There are 3 ways to turn a row about zero (a turn may also mirror it). The second row of each pair is the first, turned, with some noise. The first 27 pairs use one turn. New pairs use 2 turns, one after the other, and a turn may come again.
In the rows, zero is written as 128.
Known pairs, each followed by its turns in order:
[155 153 120 148 109 157 113  99]
[105 130  97 140 124  97 167 124] -> z_5

[141 158 143  82 132 101 151  79]
[147 104 100 178 163 119 101 106] -> z_5

[158 144  84  98 117 142 122 138]
[ 91 136 142  99 132  83 132 124] -> z_966

[112 105 166 152 171 104 171 133]
[173  98 161 126 126 109  80 103] -> z_155

[108 163 160 144 126 113  92 131]
[127 138  74 117 130 157 112 142] -> z_966

[176 107 117 135 126  78 104 144]
[113 123  96  93 163 179 135 120] -> z_5

[101 116 136 125 147 153  95 132]
[121 152 119  98 102 115 113 118] -> z_155

[126  88  80 147 142 135 159 143]
[138 121 112 108 179 153 100 103] -> z_155

[ 80 143  77 171 163  81 139 159]
[157  64  71 108 131 136 120  76] -> z_155

[165 104 177 109 173  79 146  88]
[172  91  89 158 109 123 189  94] -> z_966

[140  81 121  93  89 175 137 111]
[149  93  92  95  89  85 114 142] -> z_5

[157 125 122 174 165 101  90 160]
[ 84 173 125 103 153 172 141 131] -> z_5

[108 135 147 108 148 169 133 152]
[109 129 157 138  92 109  95 131] -> z_5

[ 83  90  77 111 172 150 130 138]
[161 148 192  92 101 130 146 155] -> z_966

[115  96 112 101 122 170  89 147]
[122 132 111 106  60 132 111 139] -> z_5

[143 165 150 108 103 119 164 125]
[146 111 159 154 117 148 152 161] -> z_155

[177 106 168  82 107 172 153 117]
[105  69 100 111 123  76  89 142] -> z_5

[170 138 102 112 134  84 137 103]
[118  90 117 106 150 102 170 104] -> z_966

[149 100 145 155  99 115 152 101]
[144 132 134 161 166 108 111 155] -> z_155

[129 177 149 161 161  99 114 132]
[139  94  70 118 130 136 119 166] -> z_966

[121 168  95 158 112 103 179 144]
[128 100 142 123 199 117 118 160] -> z_966

[137 141 106 112 140 139 133 150]
[118 131 139 118 127  99 132 150] -> z_966

[ 93 180 107 129 133  97 111 164]
[141  89  93 111  92 134 168 107] -> z_155

[164 131 126 120  85 149 150 109]
[129  88 100 117 133  88 145 117] -> z_5

[155 174 169 109 128 140 137  87]
[148 126  73 143 132  87 110  96] -> z_966

[ 84 142 117 168 164 166 173 144]
[184 128 110 113 110 176  86 104] -> z_155

[142 148 122 148 162 119 153  93]
[127 110 131 173 119 145  97 108] -> z_155

New pairs, each followed by its turns in order:
[119 138 135 157 118 155  79 131]
[148 107 179 120 118 116 151 113] -> z_5 z_5

[143 157 122 163 128  99 124 113]
[146 152 112  98 105 134 100 130] -> z_966 z_5

[ 86  98 158 127  88 161 120 177]
[103 108 183 132 122 158 190 119] -> z_155 z_155

[125 113 136  92 138 123  79  79]
[ 78 109 164  91 127 132  99 150] -> z_5 z_966

[ 77 137 107  94 106  81 106 125]
[180 109 142  80 102 150  97 118] -> z_155 z_5

[105 113  92 122 155 134 163 122]
[121 121  98 173 115 112 155 125] -> z_966 z_966

[ 94 137  92 111  93 108 164 175]
[111 145 178  99 166 168 109 112] -> z_155 z_155

[102 138  89  86 177  99 110 138]
[105 182  94 171  97 136 132 142] -> z_5 z_155

[144  98 179 172 142 108  85 179]
[148 204 142 145 107 120 111 184] -> z_5 z_966

[138 177 129 102 170 123 158 177]
[134 170 163 151 146 133  91 184] -> z_155 z_155

[ 92  78 148 162  86 149  90  76]
[109  92 170  60 132 138 137  74] -> z_5 z_5

[177 175 149 150  83 106 168 171]
[181 148 139 132 149 111  62 177] -> z_5 z_5

[118  93  90 119 163  93 136 160]
[171 140 139 113  92 128 164  89] -> z_155 z_966

[120 110 131 107 146 174  78  80]
[129 111  80 103  76 125 168 155] -> z_155 z_155

[165 164 140  91  93 125  78 165]
[169  94 187 137 166  90 125 105] -> z_155 z_5

[107 122  81 115 136 163 146  90]
[106 102 117 181 148 123 167 133] -> z_5 z_155

[ 85 131  77  96  96 158 179  82]
[101 111 143 205 185  98 152 136] -> z_5 z_155

[ 94 116  79  80 101  98 179  89]
[191  98  82 150 117  74 159 117] -> z_966 z_966

[ 77 102 147  97  79 153  99  96]
[104 153 114 179  65 155 134 151] -> z_966 z_155

[ 90  86 144 138 104  77 124  78]
[ 96 125 136 108 112 176 190 161] -> z_155 z_966

[158 106 174 127  84  89 168 153]
[161 118 195 146 137  98 123  83] -> z_155 z_155

[109  93 165 111 170 116 110 134]
[101 105 143 124 111  79 142 159] -> z_155 z_155

[174 157 175  98  80  96 179 149]
[ 90 104 181  87 186  99 103 168] -> z_155 z_5

[124 113 122 175 105 155 135 163]
[144  98 173 110 119 135 142 162] -> z_5 z_155

[125 160  89 120 116 175  84 167]
[129 101 155 168  85 182 128 113] -> z_966 z_5

[ 99 134 121 136 174  92  93 176]
[116  98 168  89  90 115 108  88] -> z_966 z_5

[109 150 129 161  93  90 152 131]
[152 133 178 149 140 136  95 115] -> z_5 z_155

[112 167  82  81 116  91 179 116]
[140 137 146  65  85  94  97 171] -> z_155 z_5

[ 90  87 132  84 100 117 135 125]
[ 67 124 140 148  96 123 137 101] -> z_5 z_966

[149 159  84 148 161 116  78 165]
[174 158 125 102 155 101  68 115] -> z_5 z_966

[103 170 131  97 175 118  90  97]
[115  94 121 101 134 152  57 141] -> z_5 z_966

[142 149  96 157  83 117  88 143]
[160 137 173 149 166  97 113 111] -> z_5 z_966

[ 88  99  78 100 111 131 177 108]
[ 84 136 158 186 161 108 161 130] -> z_5 z_155

[161 157 100 152 163 167 164  97]
[157 150 129 177 179 161 136 101] -> z_5 z_5

[136 176 168 122 120 113  88 174]
[152 145 168 127  92  96 135 188] -> z_5 z_5

[146 167  94 155  81 108 138 151]
[172 121 125 132 160  76  93 138] -> z_5 z_5

[147 136 128 109 175 125 172 110]
[134 114 114  90 185 143 121 120] -> z_966 z_5

